The rows of a group lie close to one hidden flat surface of 5 dimensions, which passes through zero. Surfaces can cross.
In the rows, zero is written as 128.
Known rows, each followed by its group:
[160  75 147 139  99 115 146 109 156  59 148  88 186]	D
[109 125 101 151 117  97 150 104 135 150 134 140 144]	G
[138 101 169  86 141 132 124 117 157 107 157 106 134]	D
[120  84 165 105 135 112 145  72 189 129 155  99 165]	G
[128 175  66 130 137 120 158 153  73 128 112 159 110]	G
[106 142 113  76 180  70  73 150  91 164 144 152 124]	G
[126 109 125 217 124 158 102 128 130  95 107 112 120]	G
[131  85 175 139 120 145 122  97 180 114 137  96 144]	G
[ 82 138  97 140 199 128 151 123 103 119 163 136  80]	R
[ 94 112 118 162 110 122 162 111 140 134 112 141 139]	Y
[122 110 139 133 130 142 114 143 131 100 174 131  91]	D
[186 164  99 163 104 141 131  96 136 141 156 105 123]	Y
[ 65 133  86 174 148 116 165 107 120 154  96 162 120]	Y
[ 87 122 115 200 101 121 135 137 118 149 118 152 113]	R
[151 137  68 245 104 114  92 141  85 101 126 130 127]	Y
[103 147 114 129 172 117 106 118 118 164 101 136 126]	D
[115 161  90 115 189 135 141 142  87 113 148 139  85]	R
[186  99 150 159  92 127  92 121 142  89 162  85 155]	Y
[108 127  95 165 199 110  96  96 119 123 133 115 126]	Y
[ 81 139 142 126 122 144 155 162 112 161 146 159  74]	R
[152 114 109 192  36 135 184 126 133  91 140 132 148]	D
[153 164 112 122  66 149 177 145 119 145 119 150 117]	R
[129 111 104 164 166  83 113  93 122 108  80  98 206]	D
[ 95 122 104 176 154 116 121 125 111 126 132 135 112]	R

New rows, each followed by its group:
[126 128  66 236 101 108 118 109 109 119  92 136 154]	R
[133 149  78 205  76 124 135 137 103 136  93 152 134]	R
[129 108 153 100 201 133  77 132 124  92 134  98 122]	G
[141 128 106 198 141 179 140 132 114  66  98 108 112]	G
[126 126 146  60 191 138 145 111 141 111 170 108 110]	R
[120 156  76 197  76 122 164 135 103 147 110 161 121]	G
[ 81 132 150 170  71 126 100 199  95 180 103 179  90]	R
[ 59 145 110 183 156 139 126  95 146 203 134 160  68]	D
[164 135 113 135  81 122 152 147 108 105 108 128 160]	D
[102 120 157  88 193 113 107  82 161 165 110 107 152]	D
[133 140  95 127 160 143 180 113 112  90 119 123 129]	G
[ 89 101 138 129 151 120 154  85 167 137 125 123 144]	Y
[117 122 119 103 151 100 139 109 136 135 143 128 142]	G
[ 76 111 146 104 127 126 178 108 159 149 108 147 136]	Y
[141 122 139 108 122 153 104 184 102  80 188 141  65]	D
[107 151  68 176 119 100 134 138  88 148 119 162 120]	G
[128 122 144 131 109 124 102 149 122 138 112 134 134]	R
[150  75 169 114  95 123 164  80 190  95 149  87 182]	D
[132 108 149 119 124 150 110 164 122  86 198 134  68]	D
[165 129 115 162 142 121  68 143  97  98 144 106 128]	Y
[114 113 168  92 142 136 137  93 176 154 142 113 132]	D
[126 157 113 116 133 137 129 162  94 136 128 146  96]	R
[138  61 147 165 111 115 144  87 171  65 160  89 173]	D
[118 138  83 116 137 108 216  85 132 122 136 135 153]	G
[133 148 117 117 137 116 124 133 111 144  93 130 147]	D
[155 148 130 136 135 180 112 170  99  90 103 121  96]	G
[ 58 115 135  79 219 106  88 171  89 121  95 155 109]	Y
[105 133  93 122 196  90 100 125  96 121 133 134 130]	G
[127 155 123 151  56 139 144 169 109 161 107 165 109]	R
[112  73 182  89 143 115  94 157 132  89 128 117 147]	Y
[150 120 138 207  83 193 143 134 141  87  99 110 114]	G
[140 134 119 141 136 135 164  49 180 156 155  98 139]	Y
[165 136 179 106  43 178 153 148 159 143 122 128 115]	G
[103 179  77 152  95 140 185 147  98 170  91 179  99]	Y
[161 141 121 122 124 115  58 166  94 123  89 130 146]	R
[136 131  99 122 160 152 205  94 133  72 123 107 140]	G
[ 75  77 125 192 131 100 117 134 121  96 104 138 150]	Y
[131 107 162 126  60 156 188 100 189 139 164 125 121]	D
[111 128 173  66 161 134  97 164 118 137 144 132  98]	R
[161 173 129  60 103 157 171 161 117 141 135 143 100]	R
[119 121 137 124 145 130 115 125 134 127 141 127 112]	D
[147 123 109 187  95 128 140  96 147 125 141 114 143]	Y
[ 83 101  83 218 194  96  98  86 119 109 122 120 140]	Y
[133 142 126 137  87 136 136 143 124 148 123 144 119]	G
[127 139 107 120 193 108  67 159  74 104 116 127 121]	D
[133 137 111 193  85 149 148 136 121 124 108 137 118]	G
[ 96 106 165  91 193 130  97 102 159 143 161 117 106]	D
[153 107 183  77 123 119  58 150 141 130 110 112 158]	R
[135 150 125 127  82 151 150 154 119 141 143 151  92]	D
[ 81  80 192 142 114 113  84 144 152 157 125 131 130]	R
[176 157  86 109 171 120  97 132  93  94 110 115 144]	R
[138 154 102 140 117 134 114 177  81 114 128 153  97]	D
[153 143 140 155 102 178 106 169 110 108 104 128  98]	G
[ 88 148  76 198 166 115  98 133  91 149 110 152 100]	D
[139 103 149 153  92 109  77 134 140 133  95 122 168]	R
[179 178 100 134  93 150 147 122 123 152 142 125 112]	Y
[ 99  86 159  91 193 107  76 144 122  97 127 117 132]	Y
[127 157 133  88 140 121 137 109 137 186  77 127 158]	D
[104  97 145 123 169 114 115 105 146 118 132 113 140]	Y
[109  92 148 147 149 111  91 110 146 122 129 112 149]	R
[101  86 133 177 136 113 144  73 169 120 142 107 156]	R
